There are 4 nested groupings, the coarsest first. Each group lies inside one group of the grouping before and may be the whole of it. The rows also spread widely along 15 directions, which tell nothing about the answers.
Known rows, each followed by its group in each grouping:
[-27  -9  14  15 -29 -15  -7   9 -11 -29  35  11   0  12   1  15  -9  14
   1 -16 -27 -18   4 -11  33 -35 -18 -34  27 -43 -34 -13   3  32   3]  mepil leko vuvi Q_588
[-26 -13  16   3 -17  58 -52  -7   6  14 -11  -8 -11  16  30  51 -20 -18
  -1  -7  -1  -3 -40 -12   6 -14 -24 -17  11 -40   6  21 -25   9   1]  Sugu pof Bes Q_192
[ 12  -8 -40  35   7  -3  22 -11 -18  58 -13  28  20 -10  41  12  -9  -8
  -3  27  -2  19  11 -15  -9 -11  21   1 -26 -14 -23  -1 -31 -27 -11]  mura Fop Gukof Q_758
[  7 -18  18 -29   5 -37  15   3  18 -15 -25  16 -35 -40 -28 -14  35   1
  18 -34   4  -4  25  -3  13  -3   8 -30 -15 -26 -22 -19  20  -5   1]  Sugu pof Bes Q_985
[  9   3 -29 -13 -30  17  14   8  19   0   1  -8   4  13   1   7 -28 -18
 -10   8 -27   8  23  28  -8 -16   5 -30   3  32   8  14 -17   8   3]  mura vam nusuv Q_158
[  3  -6 -36 -40 -25   5  -7 -12  33   8   4 -55 -20  41  -6 -41 -56 -14
 -16 -11 -46   3  -8   6   1   4 -12  -3 -23   4  -1  -3  -8  26  11]  mepil vilu lukon Q_360
[ -6  15   3   3  18  17  -4  21 -11   8 -28  -2  -3  -6 -25  -1  11 -10
 -21   5  13  21  34  42  28  37  11   0  -1  54  17  41  -6  26  -3]  Sugu pof ses Q_71
[ 27 -34 -25 -18   3 -35  27  -2  29 -17 -17 -28 -23  -5  16 -49 -22 -10
   6 -12 -19  23  13  -5 -22   0  18 -34 -14 -13 -15 -24  13 -30 -19]  mepil nol mal Q_424
[  2 -17  22  20 -34  25 -17   5 -26   7  -3  23 -18 -19   9  -4 -23 -11
 -13 -30  34  -5  15 -44  25  16 -40  -4   6   4   3   7   1  29 -16]  Sugu supi Fidin Q_632
[-19  18  21  -6 -45 -33 -18  31   6 -36  38  29 -20  -6  15  38  15  29
  18  28   0 -16 -16   6 -14 -35  -6   6  46 -48  27  -4  19 -14   7]  mepil nol Riko Q_788
[  9   2  37 -33   5  -4  24 -16   9 -34   0  14 -39  -3  23  18   8  44
  29 -25   3 -12  11  -8 -35 -35  -5  -6  24  23 -29   2  20   3   7]  mura Leg mufel Q_37
[ -8   2  23  -8  -9  -6 -19  28  13  -9 -11   9 -41 -11   1   5   1 -10
  -4  14   5  24   7  30  17  23   6  -1  16 -27  30  34  18   0 -14]  mepil Pupe Mefu Q_722
[ -9  21  -3 -22   5 -33 -22  19  12 -12  -9  -9 -28   6  12  34   8  18
  18  24   0  -3 -13  25 -26  -9  -4  56   8 -27  23  -2   4 -37  11]  Sugu pof Fup Q_821
[ 13   6 -18 -18 -57 -36  15 -12  34  30  39  43  -4 -16 -45  -7  11 -25
   9   7 -19 -31 -20 -12  16 -18   9   5 -26 -71  11 -32  -5  -6  22]  Sugu supi zugis Q_399
[-19  20  11  13  52  23 -20 -16 -29  43 -31   8  14  -9  -3   6  39  22
  27  14  41   1 -28 -21  28  21  21  32 -20 -23  13  11  10 -11  -2]  Sugu supi zugis Q_432
[ 21   1   2 -10  17  10  14 -35  18 -24  -9 -34  -4  23 -29 -15 -24 -13
  26 -42   0   4 -28 -15  37  15   0 -20 -13 -30   5 -10  26   8 -17]  mura vam dodep Q_855
[-14  30  -1 -17  -7 -20 -67  37 -31  13 -36  -3 -30 -21  14  38  10  12
  -1   7  22  -4  -2   7   6  14 -25  47 -17 -14  29  13 -15  -1  10]  mura vam dodep Q_724
[ -6  11  -6 -22 -23  -3  10  17   9 -31  20 -17  -2  23 -13   4 -20   5
  -6  -7 -22 -15  18  23  -6 -14 -23  13  23  34   9  -5   3  17  17]  mura Leg mufel Q_176
[  4   2  -1   2 -22 -20  48   7   0  -6   6  44 -29  -5  24  26  -6  19
  11  10  -3   1  45   9 -28 -11 -17  38  28  24   0  20  12 -17  -2]  mepil vilu dob Q_901
[ 22 -13 -12 -17 -25 -15  35  14  24  -4   9   5  -8   1 -17 -27 -20 -27
 -25  -6 -15   3  38  31 -15  16 -12  22   4  42  10   0   0   3   7]  mura Fop lare Q_239
[ -2   2  26  13   8 -17  -4   6 -32  13 -22  44 -30 -29  22  29  25  20
   8  -9  32  -2  19 -16  -6  16 -18  47   2   4  -4  22   0  -7  -4]  mepil vilu dob Q_891
[ -1   9  32 -11   7  14 -25   9   4 -35  -8 -31 -27   9  10 -26 -24  18
   8  -9  31  19 -21  -7  22  22  -2 -18  21 -11  28   9  43  16 -26]  mura Fop lare Q_637
[-24  -3 -22 -19 -23  -7   8  18  15  12  13 -10  -2   4 -18 -39  -6   1
   2  21 -19   3  13   4  21   0   7  -8  -3 -28  18 -10  23   4   3]  mepil Pupe Mefu Q_539
[ 64  -6  11  15   6 -44  12 -22   0 -32  19  -2  -3  -1   1 -21 -20 -12
  -8 -37  16  -5 -17 -19 -24   8   2  13 -10  16 -12 -24 -12 -11 -17]  mura vam nusuv Q_762
[-10  -2 -52  -6 -38   0  10  18  -1   3   7 -19  33   4  -5 -27 -19   2
   1   4  -9 -11  22 -23  -5 -18  -9 -21  -6  15  21 -29  -1  -9   6]  mepil vilu lukon Q_68
[ 17 -18  -2 -13 -28  -5   7   5  -9   2  -6  17   6 -39 -24 -30  19 -14
 -11 -41  18 -18  30 -31   3   9  -9 -33 -21  35  -1 -15  -7  18   5]  mepil nol mal Q_173
[ 11  -1 -15  -8  41  20  14 -34  16  14 -27 -20  43   5 -39  -3  38 -22
  26 -20   7  -4 -30  -6   8  15  30  -4 -29  -9  22  -9  -2 -30   8]  mepil nol Riko Q_788
[  9  13 -11 -15 -13 -18   4   9   2  -9  -6 -11 -13  -8 -30 -32  -8   3
  12  -8  24  -4   7 -15  23  24 -10  23 -10  -7  34 -16  30  -2  -5]  Sugu supi zugis Q_432
[-42   2 -25  40 -15  33  12  17 -29  35  19  17  25  19  24   6 -23  10
 -10  43 -14  17  27   2  33  -9   3 -12  21   0  -2  27  -1  20 -12]  mepil Pupe Mefu Q_539
[ 15  21 -13  20  -3 -18   1 -17 -26 -13  10   1 -11  19  54  35 -29  40
  20   7   7   3 -18 -31 -20 -28   1   1   7  -3 -12   4  -6  -8 -19]  mepil nol mal Q_173
[-24   2  11  25 -15  37 -28   4 -22   2   1   4  19   8 -14  24  -4 -15
 -12 -19   2  -4  -2  -7  54   6 -12 -35   7  -9   4  24 -14  42  -2]  mepil leko vuvi Q_588
[ 24  -1  26 -14   2 -33  -2   8   9 -47  16  -2   1   5 -18  10  11  -5
 -19 -37 -12 -19   8  27 -25  -9 -12  13  14  40 -17 -10 -19  13  17]  mura Fop lare Q_239
[ 17 -14  -1 -12  25 -51   9  36  12 -55 -21 -33 -19  -4   3 -26  -5   0
 -12 -12 -16  28  39  42 -14   2  11 -22  13  21 -19 -13  11 -13 -13]  mura Fop Gukof Q_758
[  4   1 -22  -8  -6 -11 -26  13 -23   9  -3 -18  38 -16   3 -31  19  15
  -5 -10  26 -26   0 -41 -37  -6  -6  13 -23  39  18 -35 -19 -18  16]  mepil vilu lukon Q_68
[ -6  15   4  43  39  15  -2  32 -49 -16 -24 -12   6  10  27   9 -19  15
 -16  14  27  35  39  30  17  33  -5  21  28  68   7  41   5  13 -30]  mura vam nusuv Q_762
[ -9  16  31  33  -5  -3 -40  19 -15 -14  35  -2  -3  22  -2  -9 -17   0
 -29  17   5  11 -28  18  33  28   3   6  26  -9  17  29   0  37 -14]  mepil vilu lukon Q_360
[-19  -4   4  29  -6 -33 -31  71 -13 -46   2 -22 -20   3   3 -10 -28 -13
 -34  21  -1  33  29  46  34  29 -13  -1  38  -4  19   9  11  10 -25]  Sugu pof Bes Q_192
[ 14 -26  11  -9  13  25   7 -15  15 -18 -14 -26   2   5  -3 -35 -12  -7
   3 -32   4   8   2 -17  -4  -5   9 -52   2  19 -13  -7   8   7 -14]  Sugu supi Fidin Q_632
[  8  10   8  13 -11 -15   2 -14 -26  31  26  24   2 -13 -11 -53   2  19
  -3   0  36 -13 -11 -51  24  31  -2  30 -20  -5  11  -9  17  23  -6]  mepil vilu dob Q_901
[ 18   1 -21 -10  40 -16   3 -21 -16  46 -41   3  -7 -10  11  11  18   4
  -3 -11 -16   7  14   5  -7  -4  27   3 -54  19 -52   6 -45   1  13]  mura Leg mufel Q_37
[-26  -6  14  -8  52  24 -36   1 -15  31 -48 -30 -12  -5   7 -22  10   8
   3  -4  15  24 -12  -2  40  32   9  -3 -22 -27 -11  12  13  14  -8]  mura Fop Gukof Q_758
[ 11 -21  21  13  46 -46 -12  11  11   3  -5   1  -7 -16   5 -24  27 -16
   3  19   4  17 -29  22  -8  22  29  33  -4 -63  -2 -19   7 -51  -9]  mura vam nusuv Q_158
[  9  -1 -10  -7  23 -66  -5  30   8 -11   5 -25   8  -4 -31 -49  12 -13
 -11   9   1   2  -6  24   5  34   3  62 -12 -28  20 -40  16 -31   6]  mura Fop Gukof Q_758
[ 19  -3  23  -1  33  26  33 -29  31  -7   9   8  36   0 -29 -20  39  -9
  27   0  25  -7 -30  -1 -21  -1  40  -4  14   8  28  -6  23 -38   0]  Sugu supi zugis Q_432
[ 29  -7  35  -7  -6   0   1 -20  22  -6  32  12  10 -10 -38 -48  23 -19
 -17 -17  11  -7 -29  -3   3  19  34 -32  -5  13  11   2   2  26   2]  mepil nol Riko Q_788
[ 13  29 -25  -5 -18  15   5  -5   9  11  -6  11  21   0  15  34  10   9
  25  25  22  -7 -16 -10 -45 -18  15  10   1  19  57  11  -6 -45   4]  mepil vilu lukon Q_360

New rows, each followed by its group in each grouping:
[ 16  19 -27  -4 -15 -53  -6  10  14   1  32   4  32   3 -38   3  29 -19
 -11  20 -21 -20 -23  26 -13  -7  26  26 -17 -14  25 -23 -29 -22  26]  mepil nol Riko Q_788
[ 31  -1   4 -11 -27 -29  18  10  13 -27 -24  31 -11 -42 -44  18  29 -28
  13 -48  24 -13  29  -6   4  15 -15  -9  -8   6  34  -6   5 -19   0]  mepil vilu lukon Q_360
[-13   2 -28 -28   6 -37 -13  -9 -13  49 -33   1 -21 -18  -5  -4  23  16
  17 -12  -8 -16   4 -27  12   3  -8  39 -56 -42 -19 -20 -10  -7  21]  mepil vilu dob Q_891
[-20   7 -33   2 -41  14  15  21 -17  30  12  12   6  -4  20 -24 -22  20
   2  35  16   2  30 -25  -3  -1 -11  17   6  17  34   4  18  -4  -7]  mepil Pupe Mefu Q_539
[ 17   0  45   2  18 -18  23 -18  24 -45  41   8 -10  21   1   2   6  20
   7  -2  -5  -6 -22  20 -28 -21  18   4  39   4 -19   0  14  -3  -1]  Sugu pof ses Q_71
[ -3  -4   6   6 -22 -18 -20   6  14  25  34  31  16  -4   2  22  18 -20
 -15  23 -18 -18 -31  12 -14 -21   5  21   2 -50  -1 -15 -30 -15  22]  mura Fop Gukof Q_758
[  2  15 -18  -8   7 -15  30 -18  25   7   8   8  -7  33  11  37  -4   7
  15  26 -40   4  -6  36 -24 -25  19  24   5 -11  -7  19 -12 -23  11]  mepil vilu dob Q_901
[-24   2 -10 -40 -26  23  13  -3  21  -9  15 -16  14  18 -39  -5  -1   0
  13 -18 -34 -28   9   9  19 -25 -17 -19   5   0   0 -13  12  25  27]  mura vam dodep Q_855
[ -7   3   0 -16   2  14 -27  -7 -12  22   3 -23   9   6 -16 -32   2  -1
 -12 -14   7 -15 -20 -18  14  26  -9  21 -23  12  10  -2  -7  27  14]  mepil nol mal Q_173
[-18  10 -19  -4  18  -1  -4   4  -5   3  -9 -22  20   1  -9 -25  19  22
  18  18  -3  12  -7  -3  26  -9  43 -53 -10 -18   3  -7  16   2  -6]  mepil nol Riko Q_788
[ -4   9   0   5   2  31  19 -28 -12 -14 -18  -4  -4  12  17  18 -15  30
  32 -25  11   6   8 -33  23 -21   6 -57   5   6 -13  17  18  20 -19]  mepil leko vuvi Q_588
[ 16  -5 -16 -20 -11  27  20 -10  17  -2 -39   2  -6 -13  -8  18  -4 -20
  18 -28  -3  11  24   2   7 -12   8 -61 -12  11   5  13  -1  -2  -8]  mura vam dodep Q_724
[ 17 -17   6  26  14  24   8 -27 -16  -2   9 -11  33   6  -4 -44  -6  -4
  -8 -28  18   5 -13 -40  21  14  17 -47  -8  22 -13  -6   0  26 -19]  mepil nol Riko Q_788
[  0   1  37   9   4  20 -19 -11  -8  20  45  12  11   6  19 -37   9  17
 -15  26  24  -7 -43 -15 -22  14  19  21  15  15  12  13   3  14   2]  mepil nol mal Q_173
[  4  -4 -40  14  18  48  52 -33   7  30 -34  -5  19  27   7  22 -24 -20
  20  -4  -6  20  17  -1   6  14  -1  11  -9  21  15  30  -3 -22 -12]  mepil vilu dob Q_901
[-37   7 -31   3  35 -17  23  31 -22   5 -45   6  12  -6  -3  46  42  16
  19  18 -19  10  55  43  10  -5   4  26   6  12  -6  13   0 -29  13]  mepil nol Riko Q_788
[ -7   6 -16  16  -4  -4  49  -4 -13 -26  11  15  10  20  25  40  -8  32
  22   4 -14  -3  32   2 -18 -36  -8   6  35  30 -15   7   8 -10  -2]  mepil nol Riko Q_788
[ 15   9  37  23 -33  -5 -13   0 -33   3  40  37 -12  -6   5 -14 -15   8
 -31 -15  38 -21   0 -32   0  32 -38  56  13  41  14  18  -6  41  -2]  mepil vilu dob Q_901
[  1 -29  15  -3 -43  -6 -25   5  11  -8  13  -2 -31  -6   0 -22 -33 -21
  -7 -26   1  -8 -13 -34  21   2 -35 -10   3 -58   0 -24   9  13  -9]  Sugu supi Fidin Q_632
[-13 -10 -44 -43 -17 -20  -7  19  16  25 -20 -28 -11  -4  -4 -30 -11  -4
 -10   3 -37   1  26  10   2 -13  -1 -13 -33 -12 -18 -25 -10   5  20]  mura Fop Gukof Q_758
[-10  -4  29  19  -6   7  40  -4 -12  16   7  68 -10 -25   4  20  29  13
  15   7  18  -3  33  -1   9   2   3  11  24   1  -5  29  20  -1  -2]  mepil leko vuvi Q_588
[-29   8 -20 -15 -20  27 -29  12   2   6 -23  -4  -8   6  34  53  -5  16
  14  16 -25   2   6   7  -8 -57   8 -57   7 -14 -13  14 -23   1   7]  Sugu supi zugis Q_432
[  4  11  -9   6 -29   5 -17  -5 -10  35  11  30  14 -23  10   8  10   5
  10  17  17 -13 -21 -30  -1 -21  16 -23 -17 -28  11 -10 -14  -6   1]  mura vam nusuv Q_762
[-43  -5  47   6  -5  29 -19   3  -5 -16  19   6 -25  16  -1  18  -8  20
  10  -9   1  -9 -14  -3  44  -2 -32   5  41 -42 -10  13  29  37  -1]  Sugu pof ses Q_71
[-14  -9  20 -24   2  31 -21 -13   3   8 -30 -13 -27 -10 -11 -10  -3  -2
  20 -33  13   0 -13 -24  43  17 -16 -22 -14 -39   0   3  23  22  -5]  mura vam nusuv Q_158
[  8   4   8  28 -21 -17 -21  31 -25  -8   6  24  16 -25  14  17   7  -4
  -7   1  42  -8  -3 -20  -9   8 -20  26  15  -5  36 -14  -5 -23  -9]  mura Fop lare Q_239
[-19   2 -39  18 -10 -18 -11  33 -21  -6   2 -19   7  10  49  -5 -28  32
   6  39  -7  13  16 -12 -14 -36   4 -14  16 -10  -4 -21   2 -25 -14]  Sugu supi zugis Q_432
[-25  -6   6  11  11  29 -41  33 -26   6  -1 -28  22   6   8 -29  -7  -1
 -33  10   4  11   5   9  17  14   1 -19   9  32   1   7 -13  30   1]  mura Leg mufel Q_37
[  6   9 -30 -23  12  -6  13   2  21 -24 -12 -26  24  15   4  32  13  10
  18   4 -19  -9   6  24 -54 -47  16  -8   6  33   3 -15 -20 -42  19]  Sugu pof ses Q_71
[ 23  -5  -6 -32  -1  -8  -8 -31  27  31 -18   1 -14  -9 -26   0   8 -31
  15 -25  -9 -13 -34  -9   8   9   3  16 -47 -52   4 -13 -12 -13  14]  mura vam dodep Q_724
[-10 -13 -40  23  16  12   5 -13 -17  67   8  -9  38   8  14 -56  -9  -1
  -9  33  -7  14 -10 -29  13   6  34  -8 -36 -17 -12 -10 -13  -4  -8]  mepil Pupe Mefu Q_539
[ -4  -3 -49 -23  -2 -26 -29  12   0 -14 -27 -65  -3  21   2  -5 -32   0
   7 -20 -23  -6  -2 -15  -1 -16 -26  10 -26 -21  -4 -41 -13 -15   7]  Sugu supi Fidin Q_632
[ -9  11 -39   1 -38  -1 -22  16  -4  -2 -21   5   4  -4   8  63  -7  -8
   9  -4 -22  -6  13  -2  10 -49  -4 -53  -8 -25  -4  -6 -36  -5   4]  Sugu supi zugis Q_432
[ 24   2   2  25 -17  -8  25  -2 -18  -9 -13  35 -35  -6  35  42 -25   2
  -3 -10  15  18  32  -3  -6  10 -18  18  15  27  -2  36  -6   1 -22]  mepil nol Riko Q_788
[-23   3 -33   3   8 -10  13  11  -4  -9   8 -39   4  41  13 -15 -37  19
   1  20 -35  16  17  15  16  -9  -1   9  10  -4 -11  -2  12   6  -7]  mepil Pupe Mefu Q_722
[-15   4  -6   5  33  27  14 -23   4  41  12  -2  42  26 -37 -11  24 -15
 -11  11 -27  -1 -10  28  25  11  33   7 -17  12  -9  22 -19  20  16]  mepil Pupe Mefu Q_539
[ 25 -40  13  -4  25   5  -6 -17   5 -22 -41 -21 -11  -6   0   5   1 -34
 -11 -70 -12   8  10  -5   0  10  -8 -42 -17  17 -39   4 -28   9  -8]  mepil nol mal Q_424
[ -4  -8  -1 -12 -18  -1  19   3  30 -44  13 -16  11   8 -26 -24  -2  -2
  21 -14 -11  -1  -2  -4  15 -17  10 -63  21 -24  18 -19  33  -4  -9]  mepil vilu dob Q_901
[ 23 -25  34 -29  15 -24  11  -8  39 -63  -4 -17 -35  15   7  26   2 -11
   9 -42 -22  -5  -8  29 -49  -9 -19  23  30   4 -12   0   3 -27   6]  mepil nol mal Q_424
[-16  25   4 -30 -29 -22   8 -15  13 -15  37   5  -6  18 -51   9  14  18
  17 -14 -29 -33 -15   3  40 -18  -6   0   0 -33  -4 -11  16  41  26]  mepil nol Riko Q_788
[ 10 -26   4  -2  39   6  10 -35   5  41 -36   5 -25   3  20   2   1 -13
  -2 -18 -18  16   2   2  -3  16   8  17 -30  -7 -42  25 -23  -3  -1]  mepil vilu dob Q_901
[ 31  -1  -4  -2 -22 -46  10  15   2   5 -12  39 -14 -47 -39   0  27 -28
  -5 -22  27 -11  27  -4   5  26  -8  29 -25  -1  22 -16  -7 -18   3]  Sugu pof Fup Q_821
[ 14  -2  24   2 -14 -30  12  17  -9  -4  25  33 -32  -9  30 -10  -6  23
 -18  19  10  -4  29   9 -47  -4 -11  54  27  44 -10  10   1  -1   3]  Sugu supi Fidin Q_632
[ -1  22  -1 -10  29  16 -40  -5 -31  41 -44 -18 -20 -11   9 -15  -1  15
  -1   2  28  17  -8 -11  31  37  11   9 -41   9   3  26  -5  26  -8]  mura vam nusuv Q_158
[ 30  12  35  44  13 -44 -11   6 -18 -34  22  26 -22   1  49  28 -15  19
 -11  14  14  24 -15  10 -14 -10  19  -4  30 -12 -24  16  -8  -3 -32]  mura Fop Gukof Q_758
[ 21 -24  -1   3  31  15  33  -7  19 -36 -18 -47 -21  32  26 -43 -52  -6
  -1 -12  -3  46  16  11 -10  24   9 -17  20  32   2  20  30  -9 -40]  mepil Pupe Mefu Q_539
[ 11   8  29  32  30  21  18 -12  -2 -43 -18   5 -24  26  13  57 -22  -2
  10 -17  10  29   6  29  20  11  -4  -6  38  14  -4  49   9   7 -33]  Sugu pof Fup Q_821
[-19  12 -18   8  50 -35  -6  30   0  12 -28 -17   8   3 -35   3  31 -17
  -4  29 -15  22  10  62  35  32  27  35 -14 -22  10   8  -2 -21   4]  Sugu pof Bes Q_985
[ -1   6 -20  -2  20  19 -11 -24  12  -4  -9 -47  15  51  -5  18 -26 -15
   3 -16 -28   0 -33  10  10   3  -7  13 -10  -9   4   9 -20   3   5]  mepil vilu dob Q_901
[  8  28  42  23  21   4 -10 -34 -17   2  20  33  -3   7  -2  30  18  24
  15  -2  20  -8 -41 -14  23  -9  23  -2   5 -21 -17  22  -3  26  -6]  Sugu supi zugis Q_399
[ -2  -2  -1   5  15  -7 -57   5 -34   2 -40 -33 -34   2  39  11 -31  13
  -9 -26  -1  19  -8 -23  31   0  -9 -34 -27 -23 -40   3 -26  31 -17]  mura Leg mufel Q_37
[-31 -10 -24 -12 -24  13 -10  24 -15  33  -7   8   4  -9  21   4  -1   7
  -7  16 -21  -7  33   2  -6 -25 -12  -7  -5   6 -15  -3 -17   6  17]  mura vam dodep Q_855
[  7 -30 -22  31  14   3   4 -13  -6   6 -29  -7  -4  13  48  25 -30 -12
   2 -15 -24  26   6 -12  -4 -17   1 -35  -7 -23 -40   6 -27 -19 -22]  mepil vilu lukon Q_360
[ 47  12  -3   1 -16 -40 -30  -4  -8  17 -12  22 -31 -27  17   7  -4  -8
 -18  -6  17   4  -7 -14 -21   1  19  -3 -36   5  -6   5 -41  -1  -8]  Sugu supi zugis Q_432
[  8   8  18  -8  -6 -23  31 -10  30 -55  33  18   0  22 -18  53  14   7
  17 -13 -33 -22   0  34 -24 -50   3  -8  38   2 -20  -4  -5  -8  15]  Sugu pof Fup Q_821
[-16   0  -9 -44 -54  20 -27   9  12  14  -1  -2 -19 -13  10   1 -10   9
  16  -1   4 -24  -7 -29 -12 -24 -27  -7  -5 -24  23 -15   7   1  17]  mura vam nusuv Q_158
[ 15 -16  53  11  34  -3  -4  -6   2  -2   3  11 -13 -10  -7 -39  12  -7
 -16 -14  21  16 -13   9  20  39  19  -2   5  -4 -13  12  15  20 -15]  mura Fop lare Q_239
[ -3  -2 -11  23  20 -33 -19  25 -34  -1 -13   1  11 -17  29   8  16  22
  -7   9  12   3  17  -8 -18 -17   8  -1  -6  14 -25 -15 -23 -17  -5]  Sugu pof Bes Q_985
[ 41  18  14  -9  -1 -54  -7 -21  16 -17  46  -6  -6  18 -30 -23  -8  -7
 -10 -10 -13 -18 -46   9   0   9  12  35 -16 -22  -6 -21 -10  12   9]  mura vam nusuv Q_158
